The rows come from 6 hidden closed curves, with some noise, and rows from the same curve form a group. Each curve winds through 8 dimensions. The rows are also pushed far along 5 directions, which tell nothing about the answers.
In the rows, 100 means zero.
Known rows, each followed by its group:
97,102,105,94,119,72,89,102,144,103,60,94,129,100,139,83,95,90,87,102,113 -> (2)
110,108,111,164,90,105,134,75,78,114,91,114,74,118,94,68,89,125,65,113,117 -> (2)
94,97,110,82,106,92,99,95,128,96,77,96,136,110,114,96,89,97,96,81,111 -> (3)
106,126,110,105,101,79,104,92,137,103,109,86,115,100,124,119,98,120,71,95,124 -> (3)
100,106,118,123,111,88,110,70,93,104,102,105,88,104,103,91,103,103,83,101,113 -> (1)
112,112,105,97,89,84,107,106,134,105,101,98,90,99,110,92,95,118,85,95,110 -> (0)
86,106,119,80,125,68,87,101,113,103,76,108,112,116,116,77,97,97,103,68,104 -> (0)
95,102,51,101,101,100,75,89,113,84,88,102,97,77,99,106,96,72,96,113,89 -> (5)
95,120,91,84,103,85,72,104,132,94,60,105,117,91,126,94,108,80,110,116,87 -> (5)
104,96,120,100,111,83,102,86,99,104,76,108,95,121,100,56,96,95,105,101,94 -> (2)
98,94,96,116,69,133,106,121,70,102,119,113,93,100,99,116,93,102,109,105,105 -> (3)
107,93,90,110,78,117,105,110,111,102,121,97,105,90,113,125,95,109,92,112,114 -> (0)
88,123,121,114,93,78,113,107,131,110,96,87,117,100,129,117,97,128,67,77,139 -> (1)
81,110,94,110,106,97,86,74,62,90,97,121,60,106,103,95,132,95,106,104,98 -> (3)
114,104,82,107,96,103,108,109,122,97,117,99,94,90,94,114,89,109,84,87,97 -> (0)
82,102,96,84,112,94,83,93,100,88,99,90,111,98,109,121,121,94,106,91,106 -> (1)
99,121,114,144,111,85,123,66,104,108,68,102,109,114,125,79,93,118,62,105,119 -> (4)
89,95,95,115,108,105,87,97,72,98,94,107,95,107,101,92,102,88,112,100,90 -> (4)
85,119,109,92,115,80,89,98,99,98,89,93,100,110,114,101,119,105,97,88,109 -> (3)
111,102,87,126,73,103,94,110,139,101,118,102,113,73,110,123,70,97,86,103,104 -> (4)
103,84,85,103,104,99,115,86,101,106,94,108,89,108,93,75,81,114,88,89,99 -> (3)
82,87,120,72,120,91,96,99,69,104,100,97,101,103,98,99,124,101,121,103,100 -> (0)
110,75,123,71,98,99,124,118,115,117,116,89,112,101,101,99,90,122,97,93,116 -> (5)
92,86,100,67,122,78,92,102,132,99,72,105,113,107,99,68,78,83,102,58,95 -> (1)
92,85,96,101,90,117,91,99,74,93,104,109,90,99,65,98,104,91,128,95,76 -> (4)
101,100,96,114,106,86,99,100,98,102,105,96,88,97,98,87,87,95,94,89,99 -> (1)
86,103,129,110,103,103,93,95,69,103,116,91,117,128,117,116,109,104,107,95,123 -> (3)
102,101,89,121,89,105,113,86,101,102,109,94,96,86,101,114,98,110,76,117,118 -> (5)
100,89,115,79,98,98,104,113,97,101,131,86,114,99,96,115,89,98,106,82,114 -> (3)
111,85,133,111,111,98,148,94,76,121,121,105,77,131,84,72,84,141,81,63,117 -> (4)
78,106,99,90,103,96,83,94,89,89,91,112,88,85,125,116,134,83,109,115,108 -> (3)
93,108,73,92,87,111,83,106,90,95,124,95,113,70,123,148,101,84,102,126,108 -> (4)
92,100,99,103,113,87,99,100,102,101,86,86,109,100,101,93,96,95,91,93,106 -> (2)
111,93,76,96,105,99,80,115,121,92,90,99,110,91,106,90,84,72,110,103,77 -> (2)
112,82,95,89,101,109,106,122,96,99,110,90,103,100,81,94,88,95,115,88,80 -> (2)
134,96,68,119,100,107,123,112,146,101,86,99,117,86,81,82,55,105,74,90,77 -> (0)
85,98,109,73,110,85,91,99,106,95,76,101,107,96,110,91,112,85,110,94,103 -> (3)
88,106,81,141,107,110,104,75,62,93,76,118,77,101,92,82,105,89,97,100,81 -> (5)
94,82,124,81,107,84,119,121,105,116,107,74,121,98,96,97,84,112,96,78,119 -> (1)
129,110,64,131,90,103,109,99,134,98,86,113,76,73,94,86,89,100,78,125,76 -> (1)
103,118,103,123,76,117,97,104,79,98,114,98,97,105,95,118,107,107,105,119,100 -> (0)
108,102,108,88,92,87,91,115,144,100,104,102,108,89,100,103,93,104,104,85,93 -> (4)
99,90,135,121,116,90,118,93,85,115,96,100,105,130,113,75,93,118,90,88,116 -> (0)
113,96,102,91,92,102,111,119,118,104,119,94,104,88,107,116,95,109,93,102,107 -> (3)
92,113,107,140,87,106,108,101,86,107,95,107,93,108,102,99,98,116,89,95,107 -> (4)
111,89,137,124,97,92,138,101,89,124,112,87,101,121,97,78,79,130,79,96,127 -> (5)
82,117,63,75,99,100,53,116,108,84,66,116,97,80,114,108,124,69,128,121,72 -> (0)
111,85,108,74,104,101,108,107,103,97,107,102,96,116,76,82,95,109,113,74,84 -> (1)
85,95,161,71,95,81,102,137,102,124,135,70,134,117,138,131,106,128,101,88,157 -> (5)
123,76,133,115,74,117,140,131,85,124,134,92,106,112,67,88,60,132,102,84,103 -> (4)
109,97,82,90,93,103,111,120,128,102,109,94,104,77,98,116,90,108,88,96,99 -> (5)
106,105,110,82,91,91,87,120,137,97,104,92,123,92,90,112,93,99,113,85,90 -> (4)
91,84,118,92,107,112,109,93,44,103,128,96,80,107,74,106,121,103,121,104,98 -> (1)
75,90,112,85,102,90,89,99,71,105,99,98,94,99,110,100,115,93,114,110,117 -> (2)
58,120,110,111,106,83,76,89,90,99,98,99,102,87,148,140,139,101,93,107,135 -> (4)
88,110,138,112,124,70,110,83,86,113,76,110,77,126,109,58,112,113,90,82,113 -> (1)
103,93,120,126,103,105,132,85,83,105,96,115,76,109,103,83,110,116,82,95,114 -> (3)
101,90,82,111,101,100,101,97,111,95,90,110,97,83,114,95,90,83,90,102,100 -> (3)
110,84,120,116,82,114,132,109,102,113,117,93,119,109,98,104,77,125,87,92,118 -> (1)
103,112,65,108,98,102,77,94,103,90,95,121,85,91,106,96,90,77,103,103,81 -> (4)
94,100,136,91,99,91,100,101,100,110,111,86,117,118,121,111,115,115,98,114,136 -> (5)
97,110,87,124,97,115,112,82,80,94,98,107,74,98,94,110,129,116,88,115,101 -> (0)
100,117,86,115,97,81,90,79,129,95,75,112,92,84,103,84,92,94,88,102,89 -> (4)
68,106,121,102,111,94,92,102,60,103,107,84,103,110,111,121,127,103,105,96,127 -> (2)
114,105,114,99,91,99,110,107,106,104,135,88,104,103,89,114,88,114,95,88,108 -> (0)
97,94,77,70,97,109,83,124,103,91,113,85,121,91,89,121,88,83,116,88,88 -> (3)
111,116,58,129,99,103,98,95,130,92,61,115,92,74,99,86,91,85,81,120,76 -> (1)
93,106,121,99,104,84,107,114,103,109,104,82,113,109,108,104,94,112,90,80,123 -> (2)
127,95,112,96,89,84,118,106,138,112,110,100,96,100,101,77,71,116,85,94,105 -> (0)
98,78,121,65,111,85,100,101,107,103,101,98,99,131,96,66,88,103,113,60,105 -> (0)
98,104,119,119,105,82,107,73,107,102,104,98,98,102,118,95,101,105,83,97,120 -> (2)
90,109,119,115,94,89,96,109,123,107,101,94,110,86,122,123,118,117,92,107,116 -> (4)
97,93,97,93,104,111,97,125,92,99,99,96,109,106,105,108,103,98,108,94,98 -> (3)
120,108,99,143,83,109,129,102,117,112,114,98,96,84,116,115,93,127,65,126,118 -> (5)
91,73,92,78,111,100,102,95,96,98,96,97,103,108,85,84,90,95,104,82,106 -> (5)
118,101,84,89,98,98,94,114,120,103,104,99,103,106,94,88,78,105,102,95,85 -> (3)
98,92,116,122,126,92,126,86,94,110,84,106,104,116,101,78,94,119,77,80,109 -> (0)
89,79,91,74,105,90,89,121,93,105,87,101,92,95,97,76,92,84,118,95,94 -> (2)
101,104,106,99,101,97,99,87,103,96,99,96,114,104,97,102,92,93,101,96,100 -> (5)
112,97,114,95,84,100,113,129,99,114,121,100,89,96,84,93,79,108,103,91,101 -> (1)
102,117,92,131,105,101,98,92,99,97,81,111,95,92,116,96,101,91,95,108,84 -> (5)
89,97,55,67,101,100,60,116,119,82,86,109,103,74,94,106,89,56,122,89,74 -> (1)
104,75,82,89,99,114,101,118,94,99,99,111,80,88,69,87,104,98,122,100,67 -> (4)
97,106,92,96,79,102,93,111,111,100,135,82,116,73,110,147,89,97,93,105,121 -> (5)
97,106,86,91,93,84,84,104,133,99,79,97,102,82,127,101,107,93,95,122,105 -> (0)
94,95,128,86,98,86,107,90,110,109,95,108,108,111,117,87,93,109,97,88,119 -> (5)
105,117,91,181,76,124,124,99,75,103,109,96,91,104,105,116,96,126,69,114,113 -> (1)
114,76,107,77,95,110,113,143,113,109,115,88,119,105,92,99,80,107,108,85,99 -> (2)
92,99,111,60,78,98,77,159,126,107,117,68,158,82,125,144,86,89,119,106,121 -> (2)
113,111,101,111,90,93,91,117,135,105,103,90,120,87,131,115,89,97,86,125,115 -> (2)
103,122,103,74,102,84,75,113,138,94,101,97,109,95,124,119,119,98,105,104,101 -> (0)
109,121,92,135,103,86,103,66,139,95,62,122,90,107,122,72,96,101,69,104,102 -> (2)
91,103,117,95,116,75,105,72,102,102,72,104,90,112,100,67,108,103,93,95,107 -> (2)
95,95,83,86,103,88,87,104,131,95,87,105,109,91,109,93,80,85,98,80,98 -> (1)
112,93,76,57,77,103,81,147,141,101,114,96,115,66,110,121,84,86,116,115,91 -> (5)
95,98,117,85,93,75,90,108,135,108,92,101,115,91,117,91,84,98,103,90,108 -> (4)

New rows. What belongs after each?
112,106,92,94,101,97,106,113,119,101,104,99,99,85,96,102,87,100,97,87,84 -> (5)
88,92,100,105,106,118,88,113,60,88,101,107,92,102,104,108,121,73,122,106,91 -> (3)
95,82,118,100,124,93,109,95,91,102,92,99,105,114,113,83,104,96,97,86,109 -> (3)
80,93,99,78,116,90,76,89,75,88,100,107,86,99,104,96,118,72,122,91,95 -> (3)
86,101,102,98,108,105,105,85,73,101,87,101,107,107,105,99,107,102,101,104,105 -> (4)
104,92,114,61,98,102,85,117,97,99,125,92,115,109,97,113,102,93,126,94,97 -> (3)
88,87,92,83,89,109,78,110,72,91,119,115,84,85,102,112,109,70,129,106,94 -> (3)
91,67,112,79,119,89,111,96,101,102,84,108,102,107,107,70,91,90,101,74,107 -> (3)
110,110,144,164,82,107,137,95,92,118,129,103,87,118,100,109,103,149,71,92,128 -> (4)
114,84,90,92,83,113,118,120,99,111,113,107,97,88,93,96,73,108,101,104,96 -> (4)
83,126,99,87,122,83,62,91,88,89,89,116,83,95,117,108,145,84,119,118,87 -> (0)
91,103,86,98,95,98,83,112,111,92,88,93,119,94,112,108,96,91,105,96,96 -> (1)
115,99,55,91,92,120,90,112,90,90,119,99,82,80,72,113,98,90,113,117,68 -> (3)
121,74,82,83,103,119,114,115,101,102,117,107,96,100,78,88,75,100,108,89,77 -> (4)
113,103,74,129,109,95,117,99,101,100,91,103,70,91,75,74,85,102,80,88,81 -> (1)
107,87,70,79,111,90,82,97,128,90,94,100,108,80,104,94,83,71,103,99,84 -> (3)
90,91,114,70,94,98,104,111,91,105,118,92,109,93,93,113,93,101,114,80,105 -> (5)
98,80,119,82,102,101,121,104,92,103,103,108,90,103,96,87,105,106,104,86,107 -> (3)
98,91,103,102,88,122,111,94,69,93,108,113,86,99,85,105,113,96,110,106,97 -> (3)
115,73,84,140,96,123,128,97,51,110,106,105,77,116,64,62,68,108,98,100,82 -> (3)
109,103,99,122,83,124,114,104,84,104,109,108,99,95,93,114,103,115,96,121,98 -> (0)
91,95,79,45,89,112,68,144,95,90,112,98,108,80,88,126,104,74,144,92,71 -> (5)
116,88,104,71,84,107,110,141,126,108,96,90,125,105,81,89,69,104,111,84,90 -> (2)
124,112,102,130,88,100,128,99,110,108,121,92,100,95,85,104,73,121,74,94,102 -> (4)
111,68,114,70,84,113,128,133,88,110,120,92,104,98,69,92,76,108,114,82,98 -> (3)
107,133,102,183,95,87,135,77,124,112,80,96,98,88,121,98,84,124,35,110,131 -> (1)
116,93,128,78,87,94,106,114,142,107,105,93,134,106,88,95,73,110,106,78,98 -> (4)
124,119,78,106,69,105,94,127,147,100,122,80,117,80,106,133,85,108,78,127,117 -> (5)
79,90,118,90,112,82,98,91,110,103,96,99,106,100,112,100,107,107,96,73,118 -> (4)
121,83,89,80,102,106,97,100,105,97,109,107,102,100,75,81,77,84,118,98,70 -> (4)
110,89,77,93,101,107,87,97,92,94,94,107,81,97,86,84,106,84,114,129,81 -> (5)
99,107,137,80,85,94,108,118,118,108,116,82,115,122,118,117,110,130,98,86,131 -> (0)
101,104,138,96,102,91,117,114,94,115,116,87,103,114,105,104,106,126,96,91,120 -> (5)
101,86,83,102,102,121,106,81,66,85,86,126,68,100,73,78,113,82,115,106,72 -> (3)
96,87,128,81,104,88,103,126,98,115,116,85,108,115,112,96,96,113,104,91,124 -> (5)
98,106,97,98,96,92,90,112,120,105,92,103,100,90,129,105,107,101,95,117,110 -> (5)
96,119,57,130,88,118,76,96,85,85,111,109,82,52,115,143,120,73,104,146,78 -> (5)
105,76,103,103,103,100,119,88,70,104,102,107,69,112,72,63,99,113,108,95,85 -> (1)
88,108,103,122,136,76,100,77,112,100,51,105,101,107,135,74,114,97,80,97,101 -> (5)
93,103,102,120,89,115,89,105,65,102,123,91,110,110,107,123,98,98,110,113,108 -> (3)
108,105,81,124,93,96,113,103,122,103,85,101,104,88,100,91,74,106,75,96,99 -> (0)
114,106,95,94,104,83,110,119,136,106,102,88,105,84,100,99,86,111,83,93,98 -> (0)
118,117,72,126,101,101,103,99,133,95,65,105,97,102,104,81,95,104,75,114,90 -> (5)
90,103,76,78,94,110,79,116,111,89,110,93,116,72,97,140,103,80,108,99,98 -> (1)
104,104,101,132,88,109,122,108,94,106,92,93,103,102,95,97,90,116,81,100,107 -> (2)
108,118,65,132,81,124,91,110,104,91,101,95,114,86,107,129,95,94,91,127,92 -> (3)
101,79,98,108,113,101,104,106,76,106,101,102,91,117,93,74,83,96,105,85,93 -> (3)
106,133,75,157,99,99,94,94,115,91,86,98,94,89,122,113,111,103,72,121,97 -> (1)
123,113,75,126,73,114,102,98,117,92,116,114,83,88,89,106,83,102,90,106,86 -> (1)
100,110,97,118,117,86,102,81,99,100,86,101,91,92,104,89,112,101,88,116,95 -> (0)
97,95,105,103,108,75,92,88,119,104,72,116,91,99,103,61,89,93,102,91,90 -> (4)
75,103,106,50,80,119,64,154,71,96,128,89,120,90,95,152,119,80,150,103,97 -> (1)
98,98,81,111,102,99,108,80,96,95,83,106,70,96,98,84,118,107,91,114,94 -> (0)
110,111,97,140,82,102,116,100,94,108,122,93,89,96,97,107,81,115,74,105,119 -> (5)
72,106,139,124,104,102,97,85,54,101,89,113,96,124,132,101,134,97,107,108,127 -> (3)
108,108,66,111,88,115,84,109,103,92,77,111,96,88,97,94,100,83,109,132,74 -> (5)
84,94,104,91,113,108,90,104,55,98,89,105,82,128,87,81,123,97,124,95,92 -> (5)
95,91,89,122,79,134,100,115,53,97,150,93,95,83,102,153,111,96,108,124,112 -> (3)
114,106,92,116,88,100,110,104,108,106,94,93,100,90,96,93,91,104,89,125,98 -> (5)
110,65,89,87,100,111,127,94,84,112,106,108,88,119,63,62,66,119,102,74,90 -> (3)
124,95,118,113,74,107,117,129,116,112,125,91,111,98,77,101,69,119,101,91,93 -> (4)
84,116,89,110,105,85,82,97,113,98,64,107,102,83,126,97,111,83,94,117,103 -> (1)
107,99,114,117,100,101,121,101,105,109,112,97,107,89,114,112,93,112,86,97,106 -> (5)
115,102,93,121,85,123,124,123,70,110,141,93,86,93,81,120,86,119,91,103,98 -> (4)
87,117,72,89,108,103,65,99,116,83,79,106,107,83,124,125,128,77,109,118,87 -> (5)
106,93,80,147,91,119,119,84,55,104,110,119,55,90,69,82,89,95,91,112,88 -> (1)
113,90,102,133,86,110,125,85,73,104,116,111,67,111,84,81,95,123,92,102,97 -> (1)
100,90,78,79,104,109,95,116,72,95,107,103,73,101,68,89,102,93,122,89,71 -> (3)
82,91,112,81,113,77,74,79,121,95,83,110,114,101,121,92,107,82,112,90,104 -> (4)
80,67,84,54,118,118,84,119,62,92,99,102,105,100,75,103,112,82,141,87,74 -> (0)
110,85,127,123,82,102,123,111,89,121,147,91,101,98,96,110,73,121,91,91,123 -> (4)
102,100,92,121,119,85,93,73,98,94,89,105,82,99,108,78,103,83,94,106,91 -> (2)
95,77,109,96,98,103,116,91,82,106,112,106,84,102,94,91,100,108,100,96,111 -> (2)
102,104,97,126,101,97,109,87,90,106,80,106,98,101,102,78,87,101,91,109,96 -> (4)
92,97,88,101,117,95,96,99,105,99,76,105,100,90,118,93,110,91,100,106,91 -> (5)
111,104,68,129,88,114,96,96,116,94,99,104,106,80,109,112,84,88,86,121,95 -> (5)
120,89,130,92,99,107,123,103,100,104,121,101,104,124,87,92,91,114,101,80,104 -> (3)
113,101,74,108,94,105,83,109,117,95,107,104,107,92,111,103,78,82,99,105,90 -> (3)
116,88,67,77,79,108,82,130,141,94,123,89,128,63,104,131,65,75,106,108,92 -> (5)
96,100,114,106,101,89,105,79,107,99,93,98,112,112,103,90,93,105,94,87,109 -> (1)
121,93,99,81,89,112,102,115,103,103,129,98,111,96,91,111,80,98,112,106,89 -> (4)
95,107,109,106,100,95,81,94,105,93,121,97,105,96,104,123,108,94,107,96,102 -> (4)
111,106,96,137,91,102,109,100,92,104,101,108,83,114,95,79,81,107,88,92,98 -> (0)
91,102,75,97,116,79,76,65,115,90,59,112,102,100,112,68,90,73,102,106,86 -> (3)
101,110,83,91,102,107,93,101,94,92,91,98,100,102,87,103,110,101,107,106,83 -> (3)
